The same things were measured in two ways. Each way mixes the same 11 hidden numbers, adds some noise and spreads widely along 5 directions of its own, which tell nothing about the thing.
Some things both ways: the first way, then the second way.
[ 22 -18   4 -11  -6  13 -27  23  35  12  17  16   9  -8 -13 -25  17 -11
  -5  -9]
[ -6   4 -11  23   1  20   6 -13  -3  10 -18 -33   6   8   8   8 -11  -6
  28  -1  -1  -5   3  -3 -19]

[ 12 -15 -22  16  19   4   9  14   4   0 -18 -10  12   4 -27  -4   4  10
   0   8]
[  4   6  18  18   8  19  -9  -1   0 -20   3  -7  -4 -17  10 -19 -15   8
  20 -13  10 -14   7  -8   9]

[  6 -14  -9   6  21   0  -2  22  14  -3   0  24  19   4 -35 -28  -1 -40
 -12 -10]
[-10   6  10   2  -5  37  -1  -4  14   6  12  -5  -5  10  -1  15  26 -13
  12  -2  -3  13  20   7   1]

[ -6 -11  -1  -4   9   5  16  10   6 -16  -3   4  13  -3 -11  -5  18 -11
   7  23]
[  5  -7  -6  17  -7  -4   8   0 -23 -16  18 -17 -17 -10   0  -5  -7  -7
  -4  19 -15  -6   6  -4  21]

[  0  -6  -8   0  -4  -6  23   7 -15  20  22  -8  -9  11   3  12  -9  -7
   0  -6]
[-16   5 -18  -2 -17 -15  37   1  -8 -16  -7  22 -28  13 -19 -24  10   4
  -4  14   6   1  -7  30  11]

[-31  -7  -1  12  -8 -22  15  -1   3  -7  -1  15  -6  -6  -1   2   5  -2
  10   3]
[ -6  10  -9  -6   4   1  15   9  11  12   1  13   8  20   2   3  16  16
   5  -3 -11  16   4  19 -20]

[ 18  -4  -9   7   9  23   7   6 -13  -8 -20   6 -14  23 -15   2   9  -1
  13  -2]
[  3   0   8  -2  -2 -22   6   1  -4   7   9  12 -29  -5 -18  -2   5  -7
 -17  26  -3  19   8 -11   0]

[  3 -30  14 -16  43  -1 -19  13  32  -5  27   8   2  -7   5 -10  20 -35
 -32 -24]
[ -9   7  -8 -18   3  -8   1  14  -4   6  -6   6  16  -2   5   8 -16  20
   5   8 -10  19 -16 -14 -18]

[-10 -10  18 -10   2  -5  22  30 -10   8  16  31   2  11   8 -12  25 -10
  -4   4]
[-12   5   1   0 -10  19   5   5   8  -7   8  17  -9   4  -1  -7   1 -11
  -4  -6   7   5   2   3   7]

[ -1   4 -15  26  11 -10  10  34 -14  13  -1  19  22  12 -17 -19   3  -8
  -4   4]
[ -1   8  17  18  16  31 -21  21  12 -11 -13 -12  11  10   5   7  -5  20
  10 -16  -7 -23 -13   5  16]

[  8 -16   7 -18  -3   5 -13   9  -6  -5  -1  20  -6  17   1  -7   4   8
  -5 -21]
[-11  12   1  -3   6   6  -3   9  -2   3   4   1   1   5  -2  -2 -13 -11
  13   1   8  19  -1 -16 -10]

[-22  -3  -2  -1   3   5  31  16 -17   0   0  11   5   6  -5   4  -5 -10
  15   3]
[-11   2 -15   8   3   5   1   7 -15 -12  -4  -5   2   7   2   2  -5   5
   4   4  -3 -12 -12   4  23]

[-10  -8  -6   2 -18  13   5   1  -6  -9  -1   6   7  11  -3   9   6   1
  22   8]
[  6  -3 -13  16   9  -9   2   6 -27  -1  -7 -13 -10   4  -6   8 -19   3
  -3  21 -12 -12 -11 -23  18]

[-27 -36  -9  11 -11   5  35   9   2  -6  12   8   7 -14  -8   3  -4  -3
  11 -13]
[ 15   1   7 -22  -8   7   1 -11  12   3  14   6   5  -5  -9  12   5  -6
   3  -6   5  -6  -5 -22   4]

[-12 -12  -5  -4  16   7 -16   3 -15 -20 -17  35   6  10  16   1   2  17
   5 -24]
[ -2   5 -18  -3  12  26   5   9 -20   9 -10 -26  13  15  -4  31 -18   8
  31   6 -23   0 -23 -30   4]

[-49 -21 -25  21 -16   2  13 -11  32 -22  15  15  13 -20  -4   8  -4 -39
  39   4]
[-25  -1  -5  18 -13  19   6   6   3   2   3  -2  -9   6   2  18   6 -14
  -5   0   1  23  -6  24   4]

[ -8 -16 -21   8   4   5  23  12   4  -9  -8   8   6  -4 -10  -5   1   0
  22   5]
[  8  -3   9  14   3  16   2   2  -5  -3   5 -15  -1  -7   8   6 -20  12
   9  -1 -15  -9 -14 -13   3]

[-11  -8 -17  16  44 -15  18   1   1   3 -28  -8 -12  -6  -7   1   1  25
   6 -10]
[-17  18   7   5  -8  -4   3  20   3 -27   4  -4  -4   1   0 -26 -21  -3
  11  -2   9   2  -8  13  -4]

[ 15  -6  -3   1 -10  19 -31  24   9 -14  14  14  16   3   7  -8   8 -18
  -4   3]
[ -4  -6   2   7  -1  19  -5  -8  10  -1  -1  -2   1 -21   6  12  11   0
   7  -5   4  10   7  14  -4]

[-20 -12  11 -10 -11   2  22  -8  -2   0 -13  29 -25  -5  -1  11   3   9
  17  -4]
[  9   4 -12  -6  -9   0  -5   0  -3  -4 -19 -11  13  -7   5   2 -14   4
   6  11  -6 -14  15 -32  -7]

[ 16  11   4 -10 -15   5 -10  19 -31   9  -4  44 -14  34   9  -4  -5   1
  -1 -13]
[ -3   8   1  -8   2  11  -4  11  18   9 -24  18   8   2   1   6   8  19
  -2  -3  -4   7   9  -1 -14]

[-26  10  -1  -2  -2  -4 -23  -3  10 -11  -9 -22 -11   1  21  10   6  20
  29   4]
[-25  -1 -12  -2   0  -2  10  -8   7   9  27   9 -15  12   0 -13  11 -31
  -9  12  10  15   8  24 -12]

[ -1   2  17 -16  -1 -18   5   7   7   3  23 -22  -9  10 -26 -14  -7 -45
 -18  -6]
[-36  22  -6  25   4   1   4   0 -14 -10  -9   2   8  15  26 -11  14  24
  19   0   7  14  21  37  -2]

[ -9   0  -7  16 -14 -17  13  -3 -19  -2  -7   0  -3   7 -21   9 -17  -6
  -9  -1]
[ -6   8  -2 -18  -7 -39   5  19   7 -16  22  12 -30  12 -38 -15  34 -27
 -23  31   2  12  12  26  13]

[-18  24   5  24 -21 -17 -14   0 -35  -6  -7 -14 -13  25  38  17  22  42
  19  13]
[  6   1   3   1  10   4  -2   1   8   4 -14  18  11   3  12  -1   6  38
  -6  -5  -8 -18   3  -2   2]

Other things, the second way, with their names:
j_928: [-33   4 -16   5  21   0  11  15 -17  -1  21 -18 -32  16 -23  -9  -1 -37
  17  29  -4  31 -16  28  -2]
j_623: [-10   4 -17  33 -15   6  39 -14 -29  -5   9 -13 -26  13  -7   4   5 -10
  20   5   1  17  -2  21  11]
j_227: [  0   5  11   0  12 -11 -19  16   0   6  -9  -9   4   9  -8  23  -5  12
  -9  17  -9  -1 -13 -22   6]
j_129: [ 15  -7   6   5  10   9   6 -11 -10   8   4 -16 -14  -6 -10  19  10  15
  13  19 -22  -5   0 -13   9]
j_19: [-10   7 -17 -27  14 -22   9   8  19   8  -6  28   3   8 -13 -15  17  10
  -2   5   8  13  -4  26 -23]
j_191: [ 14 -11   7  -7 -15   6  20 -12   2  -2  21   9 -22 -13  -8  -9 -10  -6
  -4   4  -1  -8  -8 -17   7]
j_305: [-13  -1  -9 -12   4 -26  -9   1   1  -7  18   0  -2  -9  -5  -6   6 -17
 -10  23   5  11   3  11  -3]
j_590: [ 13   3   0 -12   9   1  -5 -16   8  16  -8  -8  -1   9 -15   8  22  -6
   9  15   1 -13  22 -24  -8]
j_366: [ -3   0   4  10  17   6  -9   4  -2  -7 -12 -10  -5 -17   7 -16 -10  13
  12  14  -9  -3  11  -5  -9]
j_808: [ -2   4 -22   5 -10   8  24 -12 -17  -2  -2   4   5   2   9   3  -3  11
  16  -5  -1   0   2   0   3]
j_193: [ -6   8   7  -1   9 -38  -1  20   2  -6   9   2 -31  14 -32 -18 -11 -20
 -19  23   9   1 -22   3   3]
j_929: [ 21  -2   3 -14   5  15  12  -7   0 -13  10  -6  -1 -10  -2 -16  -9  16
  19   4 -15 -30  -2 -22   6]
j_108: [  3  -2  -9   7  -5 -19  13   7 -10   5   9   1 -13   7 -16  12 -19 -12
 -12   5   1  12 -27  -7   2]
j_594: [-13  14   4  16  13  14 -10  -1   7 -15  -7  -9   9  -1  22 -29  -3   6
  21  -5  10 -17  22  13  -9]
j_814: [-21   1  -6   2 -17  17   5   0   9 -13  12  10  -8  -6   0  -1  17 -19
   0  -4  11  18   9  28   8]
j_33: [-18  16  -7  10   1   1  21  11 -13  -6   8   7 -14  22  -6 -12  -4  -3
  15  -1   7  18  -9  15   2]
j_722: [  0  16  16  11  -2  -7 -17  23   3  -9  -2  -9   3  -1  11  -9 -25  -2
  -5   6  -4   3  15 -25 -15]
j_521: [  0 -15 -25  18   8  14  29 -41 -23  17   8 -13 -26  11  -2  -4  15 -16
  17  19  -1 -15  14   1   6]
j_172: [ -9  -4 -23   7 -16  25  10 -12   5  -2 -10  15   5  11  16 -10   9  -5
  -9  -7   5 -21  23   6   8]
j_264: [  6   8   8 -22   9 -23 -19  24  30   9  10  16  10   7 -13   7  -1 -11
 -24   2   2  12  -7  -9 -18]
j_440: [  7   2  -3   4   0 -12   6   3 -15  -6   7 -19 -17   4 -13  -5  -4  -8
   1  28 -14  -7   5 -15   6]
j_934: [ 17  -6  -6   0   7   7  -4   3  -8  -7 -12 -23   8 -17   0   9 -12  17
  14  14 -22 -16   0 -21   2]
j_920: [-10   3   6   2 -14  19  11 -14   7  -7   4  20  -3  -4  10   0  19  15
   2  -7   7   0  10  13  12]
j_388: [-14  -7 -17  13  -7  27  23 -24 -18  -5  17 -24 -14   5  -5  15   2 -19
  26   4   1   1 -19  14  16]
j_190: [ 11  -4 -21 -11  -8  -2  22 -11  -9  -1   7 -10  -7   4  -9  -5   0  -6
   9  19 -14 -11   3  -9  -3]
j_49: [-16   8  -3  14  10  -7   8   1 -10   5  15  -6 -29  33 -17  -6  21 -19
  -2  26  -1   1   7  14  13]
j_608: [  7   1  -1 -14   1   9   3 -12  14   9   4  12  11  -4  15  -9   4  12
   5   0  -3  -8  22 -12 -19]
j_302: [  4   7   3  11 -11  -4 -16   6   3  -9  -7  -4  20 -16  20   5 -13   6
  -7  -8   3   1  16 -13  -5]
j_813: [ -8  15   4  13  11   1   1  10 -17  -2   7  -2  10   8  14   2 -27  19
  19 -12   2  12 -20 -12  -1]
j_546: [-12  -8   4  23  -1  34   4 -20  -6   6   1 -15 -26   3  -2  11   5 -17
  10  10   1  -4   1  -2  14]
j_269: [ -5  17  20  29   1  23  -9  12 -17  -2   0 -22  -7  22   2  18 -13  -3
  13   1  -7   1   2 -29  18]
j_140: [-16  -4 -16   1   8  -2 -12  -5  -7  -4  -1 -16  18 -12  16   2 -29  -5
   8   7   7  -1 -17  -8  -7]
j_936: [  5   1  11  17 -15  16  10  -5   1 -15   6  -8 -18   8  -4  -5  10  -2
  -1   3  -4 -23  10   4  22]
j_216: [  1   6 -12  -9  -2 -27  22   8  -6 -11  26  -6 -25  10 -29 -19   4 -26
   4  20  -1  12  -6  17  -3]
j_720: [ 15  10  11 -12  14  17   3  -7  15  -3   2  -3 -10   7 -22 -13  15  -5
  27  -5   7 -17   6  -9  -1]
j_13: [ 15   4   3 -11  -2  -9  28  -1  -7   6  12   1 -23  10 -29   7  21  10
   9  20 -18   7  -4  -1   5]
j_537: [-21  17  -8   1   6 -15  18  -8  14  18  14  12  -9  27  -4 -14  35 -13
   6   5  10  29  23  43 -36]
j_998: [ -5  -3  -6  -9 -13 -12   0 -11   9  -4   9  17  -1  -5   0  -6  12 -13
 -18   6  15  -1  13   4   3]
j_249: [-14   4 -16 -10  16 -10  17  -9  -6   7  10  12   0  10   0  -9  10  10
  13   6   4  10  -7  17 -12]
j_901: [-14   5 -33  -6  -8   0  40  -1   2   3 -18  18  -4  24 -11  -8  10  14
  10  -4   2   3 -17  37 -10]
j_255: [  1  -2 -13 -11  12  26  11 -17  -8  18  -7   9  -3  -5   8 -10  -1  10
  23   9  -7  -2  22 -33 -10]
j_938: [  4   5  12   8  -1  -4   1   8   0 -16   3  -5 -11  -3  -3  -9  -5  11
   0   7  -7  -8  -5   3   9]
j_230: [-14  -3  -4   9  -2  -5  17  -1   0   8   9   3 -22   2  -2  -2  12  -4
  -4  20 -12  25   8  27 -14]
j_501: [ 16  -5   9 -14   0  -6  -9  10  -4  -8 -26 -11 -14 -19 -27   9 -15  14
  -3  27 -13 -15 -16 -40  17]
j_932: [ -5   0 -14   2 -20  -1  29  -5  -2  -2  23  10 -32  20 -19 -16   7 -36
 -11  10   6   2   3   8   6]
j_100: [ 16   5  -2 -28 -11  -9  18 -12  12   3   6  22  -4  -5  -8 -21  -9   6
   1   0   9  -7   2 -25 -16]
j_127: [-12  -2 -19 -21  13 -10  -2  15  13  -4  15   3  -1   2 -21   3   7 -19
  -3  11   0  13 -21  25  -4]
j_754: [ -4  16  14  14  10  12 -18  20  -3 -13 -21   0   9   0  13  -7 -22  22
  10  -9   2 -12   3 -22  10]
j_507: [ -5   1  -6  -4  -5  -9  33 -13   2  -6  15  16 -27   1  -7 -31  30   6
   5  15  -3   7  23  35  -7]
j_752: [-28  10 -12  13   1   1  15  17 -10   0   9   9  -1  17   7   6 -13   5
   4 -10   2  29 -30  27  -4]
j_822: [-24  -5 -22   3   1   0   6   4   4 -17  -1   8 -14  -8  -9 -17  13 -19
  -1   7  15   6  -1  45   7]
j_23: [ -9  11  16  19   0   0  -9   2  -9 -18   8  -2  -4 -16   9  -8 -19  -4
  12 -13  23  11  -2  -6  10]
j_281: [ -5  -1 -13   1   5   0  12  -1   3   6  10 -11   5   6   5   0 -11  -2
   8   3  -7   4 -15  14 -21]
j_43: [-15  16   1  25   2  10   1   3   4  -6 -13  -7   7  -1   9  -4 -10  -2
  27 -22  21  19   0  20 -19]
j_879: [ -6   0  -4   1 -14   7  12   2  -1  -6   9  -5 -13   8  -9   5   3 -11
  -3  10  -8   0  -5   5  10]
j_246: [ -6  10  10   2  -2  11  -5   7   0   1 -11  -5 -16   9 -12  -3 -10 -13
   2  17   0  -3   7 -28   3]
j_779: [-36   2   2  26   0  17   1   7   2 -23  12   9 -17 -23  20 -38 -26 -17
   8 -13  24  21   1  33  -9]
j_508: [ -5  -6 -10 -24 -10  14   1  -1  10 -14  15  -9 -10  -7 -16  -8   2 -29
   5  16  -2  -9   0  -4   6]
j_882: [ -5  -6   3  -6   5   9   0  -5  10  -4  -2   0  -1  -8   1  -8 -10   7
   4   3   1 -13 -13   0  -1]
j_845: [  1  12   0 -15   3   6   5   3   0  -1  21  17   1   8  -1  -6  13  -2
  10  -2   4   9  18 -10   2]
j_745: [ 19  -4  -1   3  -3  -5  15  -7 -10   2  16 -18  -5   4  -1   5 -11   6
   2  12 -21 -15  -7 -18   1]
j_321: [-19  15  -2  34   2   1  22   9 -35 -10   9 -21 -25  15  -2  -6 -16  -2
  24  11  -5  20 -11  10   9]
j_793: [  1   3  -3  -3  -1  -9  10   1  -1  -2   2  -5  14 -15  13   4 -12  24
  12   3 -12  17  -7   4 -23]
j_852: [ -7  -7   7  -8  19  -2  -4  12   9  -6   8  -8 -22  -4 -32  10  14  -5
   1  17  -7   9 -30  25  14]
j_529: [  5   3   7  -2  14 -12   0  24   9  -6  -8  -9 -17   0 -29  -6 -13   0
   3  14 -11   3 -24   5  -7]
j_296: [-21   9  -5  27   5  26   9   4 -38  -6 -18 -18 -22  12 -10  13 -17   1
  28  10   1   4 -19 -19  33]
j_200: [-11   4  17  -4   0   8 -35   7  21 -11  -5  -1   8 -17  16 -12   2  -6
 -12  14   2 -10  34 -12  -6]
j_544: [ -4  14  14  36  10   6  -1  18  -6  -8 -19  -8 -15   6   4  -8   0  26
   9   3 -11   3  14  15   0]
j_922: [ 15 -12 -14  -5   1   1   1  -6  -4   8 -21   8   2  -5   3  -2 -11  16
 -12  15 -13 -25   7 -34   2]
j_840: [  8  -7 -12 -13   1  -8  -1 -18   0   7  10  -2  11 -20   6  11  19   3
   2  13  -4   7  21  -3  -8]
j_250: [ 10 -12 -14  -3   9  27  17 -20  -1  18  -9  -6  -9   4  -7  11  13  10
  18   9 -16 -15   1  -9  -1]
j_582: [ -4  -6 -14  12  -7   1  17  -9  -5  -5   9 -10 -14   3  -6  -5  -2 -15
   4  10   0  -3  -5  16   3]
j_66: [  4 -10  -4  -7   1   7   7 -10  -3  11   5  15 -13  -4  -3   3  12   5
 -12  20 -14  -4  13 -16   9]
j_482: [-11  -2 -11  15  20  20 -15   3 -10   6 -15 -29   7 -10   5  14 -18  -7
  23   7  -6   7  -2 -11  -8]
j_630: [ -6  13  -3   7   9  14 -18   8  -8  -9 -17 -13  19   0  14  -2 -17   8
  18  -1   0 -12   9 -24   1]
j_342: [ -1  10  -6   3  11   8   8   8   2  11 -11  -8  12  14   0  22  21  27
  18   2 -21  14   4  15 -13]
j_270: [ -4   8  -8  11   2  13   5 -11   7   3  -5  -9  14  -3  17  -5  -5   3
  23 -14   9   5  11  10 -24]
j_583: [ -8  -3  -8  -6  -1  23  15  -6  -7  -9  23  -9 -22  -3 -13  -8  -6 -27
  19  10  -2   6  -6  -6  10]
j_117: [  5  -4  -8 -10 -16   3   7 -17   4  -9   6  -4 -12  -8  -9 -12  18 -17
   1  19   1 -13  30  -6   7]
j_224: [ -2   0   5   9   5 -16  -9  23  -9 -31   1 -27 -19  -8 -12 -25 -29  -7
  -5  28 -12 -21 -15   0  14]
j_39: [-17  -1 -15 -14  15   4   4   0  -6  10  -4   5 -11   3 -12  -4  -4  -7
   7  18   0   8  -8 -10  -4]
j_812: [  6   8   5 -11   4 -23  -4  13  12   3   6  -5  -9   3 -18 -10  -7 -18
  -6  16   0  10   6 -12 -25]

Some of these things the first way, each followed by its name:
[ 14 -23  -7  -8  -8  18  -1  12 -13  -1  20  16  13  29 -12  -2  -5 -27
  -7 -22] | j_296
[ 12  -1  -9   5   7  -1  22  20 -22   3  -8   2  -5  15 -14  -9  -3   3
   0  -1] | j_938
[-10   4 -10   8 -12  -1 -15  -7  10 -20  -5  -4 -12   3   6   7   4  -6
  21   8] | j_230
[ -5  -2   1  -9  -7  11  14   9  -9  -3   4   9  -5  19  -5   7   2 -21
  12   9] | j_66
[-18 -23  15  -5   5  -2  35  17  -9 -11   3   9  -6   3   2 -13  22   5
   6  -6] | j_813
[ -4   3  17 -17 -54  13   3  14  -7   2  11  -8  -9  11   8   6  10  12
  24  20] | j_521
[ -6  -1 -11  -5  13   5   5  -3 -12  -1 -31  13  -9  12 -17   6 -15  12
  13 -13] | j_630
[ -5 -20  -1 -13  -9  14   1  25   6 -11  28   2  18  -8   8 -11  -1 -15
   4  -9] | j_388
[ -1 -15  -6  20 -20  -9  22  19  -8  10  -1  32 -12  -3  -5   4   0   5
  -5   0] | j_529
[ -3 -12  -5 -12 -18  -2   7  11  -3  10  15  11  11   9   5  -7   8  12
  14   3] | j_932
[-25 -26 -13  14 -22   9  38  -4   7 -20   5   5   9 -14 -13   1  11  -5
  32  11] | j_623
[  7  -8 -12  11  36   9  -3  25  13  11   3 -14   2  -2   2  -1  10  -3
  -2  -5] | j_882
[-11  -7   2   8 -20  -7 -16  12  -5  -3   0  26   4   8  11  -4  10  16
   4  -8] | j_264
[-12  -3 -16   9 -28 -17 -11 -16 -16  -3  -4   0  -3  23   1  16  -9  21
  12  -5] | j_754
[  4   7  19 -29 -35 -14 -21   7 -16   1   7   6 -21  20  24   2   0  26
  -1  -3] | j_608
[ 11 -15 -24   4  18  16   5  12  -9  -5  -7  -6   7  10  11   2  12  28
  20  -1] | j_191
[  9 -13 -10  12  13  17  -7   9  -8 -18 -13 -13   8  11  -3  -5  17  19
  10  -6] | j_23
[ 13  15  -1 -13  18  -1 -28   4  10   4 -15  -3 -14  17 -19  -3 -12 -20
  -4  -6] | j_200
[-35 -13  14  -1 -17 -17   8  10  21  -8  13   6 -12 -24  24   1  21  11
  14   9] | j_281
[ -6   5  11  10  -8 -17 -10   5   9   1 -10 -12 -17  -1 -11 -13  11  10
   2  -3] | j_537
[  9  -4   2   3   2  -2 -10   0  -7  11 -10  18 -16  23  -7  -1  11   9
   2 -14] | j_246
[-12 -11   9   1  12  -6  41  19 -18   4  -7  15  -9   9  -7  -9  15   6
   4  -2] | j_33
[  7 -31  -2  -5  31   8  35  17   3  20  -3   3 -13  -4  -8  -1  16  16
  -4 -14] | j_100
[  8   2   7 -15 -18 -19   1  14  -7  13  10   1 -15   7   2   2  -6   5
 -13   7] | j_224
[  5 -11   5   6 -22   2 -22  12   6  -5   4  18   2   0   8 -10  21  19
   3  -4] | j_43
[ -2 -16 -18 -10  18  19  18   5  -4  -8  -6   8  11   1  -8  -1  -7  -1
  18  -7] | j_808
[  4  -3 -11   1  -9  -1 -10  -9  -6  -9 -15  -3  -5  10 -11   5  -5  14
   8  -2] | j_440
[ -3  12   7 -12  30  11  10  29  -3  21  -2  21  12  12   3 -12  26  -4
  17  14] | j_172
[  5 -12 -21   5  35  32 -20  11  28 -14 -31  22  11  -6 -24  -1  -2 -19
  12  -3] | j_482
[-10  15 -26  36  29   1   9  -4 -15  -2 -44 -28  -1  18 -30   1  -5  16
  29   0] | j_49
[ 17 -24 -14 -26 -12  43  45  38 -21   7   7  41  12  15 -19 -22 -12 -15
  25 -13] | j_108
[  7   3  27 -32 -33  18  -5  20 -20 -19   3  17 -14  11  10  -2  -4  -6
  -2  -1] | j_840
[-26 -16   3   5 -27  -8   4  -2  22  -7   0   5  -9 -22   3   5  11  15
  17   8] | j_270
[-33   9  16   6   8   3  16   2  -8 -19 -26 -12 -30  -8  11  17   6  11
  19   5] | j_305
[ -3 -16   2  22  44  -2  12   6  11 -17 -17  -8   4  -2 -14 -15  43   2
   1   6] | j_321
[ -2  10 -13  19  17   0  -7  -6   0  -9 -41  -7 -23   6  -7  19   3  17
  16  12] | j_366
[  0  18  -2   4   1 -22 -22   0  -1   6 -23 -24 -14   9  -5   5  -2  30
   2   7] | j_594
[-15  -1 -21   6 -10   2  16  -1 -17 -10   5 -15  -2  14   1   8 -20  -7
  24  -8] | j_920
[-13 -21   9  -6 -21 -10  21  11   8  -6  18   2   2 -11   2 -11  19   5
   7   8] | j_745
[  2 -14 -10 -16 -17 -12  -2 -15  11   0 -10  15 -12  10 -28  -7 -12  -3
   8  -8] | j_722
[-15  -9 -14  -3  22   9  10  16  -5 -15   2   7  10   7  10 -10   2  -6
  23 -10] | j_752
